All groups share one centre, and each spreads out both ways along 5 directions, with some noise.
Some rows, each with its group after it:
[  2 -11   4 -11   4  10   2   8  -2  18  10   7   8   8]	E
[-28   3 -13 -19  -2  -5 -36  -6  12  28   9   5  28  10]	R
[ 18 -10  11   2  10  22   1  12  -8 -17  15   6  12   9]	H
[ 17   7   4  -1  -3  13   5  -3 -17   0  17  12  -9 -10]	E
[ 15 -25  16  -7  16  -8  17   3   9 -23  30 -11 -12  -3]	X
[-8 -1  1 -3 -1  7 -4  3  3 12  0  3  8  5]	C
[ -6   5  -9  -4 -20  19  -1  14  15  11   7   4  -8   4]	X
[ -5   9  -6   4   5  -3  -7  -4 -11  11 -24  14  20   2]	X
[ 11 -10   2  -7   8  -7   8   3   3 -12  13  -3  -6  -2]	H
[ 17   4   5   6   7  21   6  11  -3 -12  -5  17  10   3]	C
[  1   3   2  -7   5  19  -1  11  24 -13  13  16  10   6]	R
[ 7 -9  9 -5 16 15  6 16 10  0  2 16 20 10]	E
[  7   3   0  -1   0  -4   8   2  21 -22   8  -4 -15  -7]	E
[ -3  12  -5  -5   9 -21 -15 -14  34 -39  14   0  -2 -13]	R
[-11   0  -3  -9   1   2   5   5  11  22  -6  10   8   2]	H
[12 -6  7 -8 13  5  5  1 -9  6  8 12  9  1]	E
[ -2 -11   4  -3 -12  45  -7  22  -5  26  11  14  21  24]	H
[  8 -14   1 -16   3  -7  11   8  14  -3  25  -4 -13  -5]	X
[  9 -13   7  -3   5  13  13  16 -12  16  -2   9   7   5]	R
[ -6   1  -2   7 -14  19   0   9 -15  25 -13   2   3  11]	R
[  2  -2  -2   8  -7   2   8   3 -19  13 -14  -6  -8   0]	R
[ 12   5  -3   1  -2  14   4   6  -1 -10   0   6  -5  -1]	C
[-15   4  -8   6 -14  -9 -14 -10 -17  18 -15 -15  -2   4]	X
[-11  -8  -3  -4 -28  23  -3  11   8  14  19 -10 -17   8]	X
[  6  -7  -6  -1 -10  -4  -6  -2  -7 -13  17 -19 -21  -5]	H
[ 17  -3  11  -1  22  -4  11   0   6 -25   5   8   5  -3]	X
[-19   2  -7  -2 -12  -7  -8  -5   8  15   0 -11  -5   1]	C
[  4  -6  -1 -12   2  -4   8   7  15   2  10   0 -10  -3]	H
[-10  -4 -10 -17  -5  -8 -12   0  17   7  19  -6  -5  -2]	R
[ -2 -12  18  -6  28   4  10   3  25  -9   7  16  25   7]	C
[-4  1 -2 -2 -5  1 -1  2  5  1 -3 -1 -3  0]	E
[ -1  10 -10   2  -7 -14  -4  -7  -2 -13  -9  -8 -16  -9]	C
[ -7  -3  -7  -9 -12   0   2   4  10  10   9  -6 -11  -3]	H
[ 12  11   1   8  -1   3   0  -8  -9 -12   1   8  -6  -8]	E
[-27   5  -5   2 -21  -1  -7  -4  27   3   5 -10 -11   3]	C

New rows, each followed by its group:
[ 16   0 -17 -15 -13 -16   6   1 -10  -8  18 -22 -44 -19]	C
[ 0  0  5  0  8  0  2  1  8 -5  1  6  7  1]	C
[ 11   0   5   5  15  -7  -5  -6 -15 -16  -6   0   8  -1]	H
[ 14  -2  -4   1  -9 -16  -6  -8 -12 -35  19 -30 -29 -10]	H
[-20   8  -7 -10 -13  18  12  18  42  31  -4  22   2   4]	H
[  2  17  -4   9 -25  26  -2   0  -6  -5   9   8 -15  -4]	E
[ 6 -4 11  0 13 26  9 16 14  3  0 27 25 13]	H
[ 14  -4  13 -12  40 -10   4  -5  16 -28   6  23  30   0]	R
[ 18  21  -2  10  -8   0  -1 -21 -30 -10   4   5 -15 -17]	E
[ 18 -16   4   2  15  -5 -15  -7 -46  -8   8 -12  13   6]	H
[ -4   8   3  18 -13  34  -1  14 -11  16 -23  17  14  16]	R
[  0 -16  -4 -31   4 -21  18   7  24  16  26  -8 -21 -10]	H
[ 24  -8   5  -8  19  -8  15   5  -1 -21   8   6  -6  -9]	C
[ 11  11 -11   1 -19   0   1   4  -4 -12   3  -9 -28 -12]	C
[ 17  17   0  11   3  -6   5 -13  -3 -32   5   2 -16 -20]	E
[  3 -11  -3  -8  -1  -8  -3  -1 -12   2  16 -15 -11   0]	H
[ -7   4  -9 -19   9 -46  14 -11  23   2   0 -14 -23 -23]	H
[  1 -11   9  -3  16  16   3  15   9   8  -5  17  29  14]	E
[ 0  4  6  1  7 20 10 13 23  1 -7 26 15  6]	H
[ -5   2  11   7  24  -5  -3  -8   8 -10 -15  13  30   5]	C
[ 15 -11   3  -9  10   4   8  10  -4   1   9   8   4  -1]	C
[ -7  -2  -3  -9  -7  -7   2   1  20   1  13 -10 -12  -3]	C
[ 6  1  4  1 12  6  5  4  6 -4 -5 13 14  3]	H
[-7 -4  0 -1  0 14  0 19 28 -5 -6  6 11 13]	E
[ 12  12   4   8   6   2   2  -9 -18 -11  -3  12   3  -8]	E
[ 12   2   6  15   1  19 -14   0 -20 -15  -5   2  14  11]	H
[-17   7   3  10   0   9  -8  -4  16   2 -14  11  22  12]	C
[ 27  -2  17   2  42 -15   9 -11 -17 -19  -8  21  23  -4]	E
[-21  -3 -11  -3  -6 -16  -7   6  23   3 -17 -16   0   6]	E
[ -5 -10   5  -3  -4  26  -1  12   3  13   9  10  11  13]	X
[  2  -4  -2 -11  10 -11  -1  -2   9  -7  10  -1   0  -5]	R
[  1   4  -5 -12   9  10  -1  12   6  19 -11  26  23   1]	X
[ -8 -16  -3 -11  18 -33  -1   2  18  -4 -12 -14   8   1]	E
[ 19  -8   2  10  -6   0  32  11 -17   0  -7 -13 -33  -8]	R
[-16  -1 -14 -10 -17  10 -13   6  -8  47  -8   3   8   9]	X
[-33  22 -19   2 -19 -13 -12  -8   3  40 -35   5   7   2]	H
[-33   6   6   4  -4  -7  -6 -12  41  -5  -1  -1   9   7]	C
[ 3 -9  5 -7  5 13  5 15 13  3  4  7  8  5]	E
[ -1  -6  -4 -20   5 -13  15   6  26  11  10   2 -11  -9]	H
[-3 -9  0 -8 -7 21  6 21 24  3 12  2 -3 10]	E
[  9 -10   6 -14  10   9  16  14  22  -5  19  11  -3  -1]	H
[ 25  19  16  20   0  56  -1   3 -29  -4   2  47  22   6]	E
[ -8  13 -11  10   1 -27 -20 -22 -32   5 -29 -12   7  -2]	H
[ 17 -23   7 -24  16  -3  14   8  -6  13  29   5  -3  -3]	E
[ -8   0 -15   5 -24  -9 -22 -11 -29   1   3 -30 -20  -1]	H
[  0 -21   2 -15  13  -8   9  14  26  -3  10  -6   2   4]	E
[ 2 -5  9 -3  8 11  6 10 18 -5  9 10 10  7]	C
[ 5 -1 -2 -4  0 -1  1 -3 -9  7  7  4 -3 -3]	E
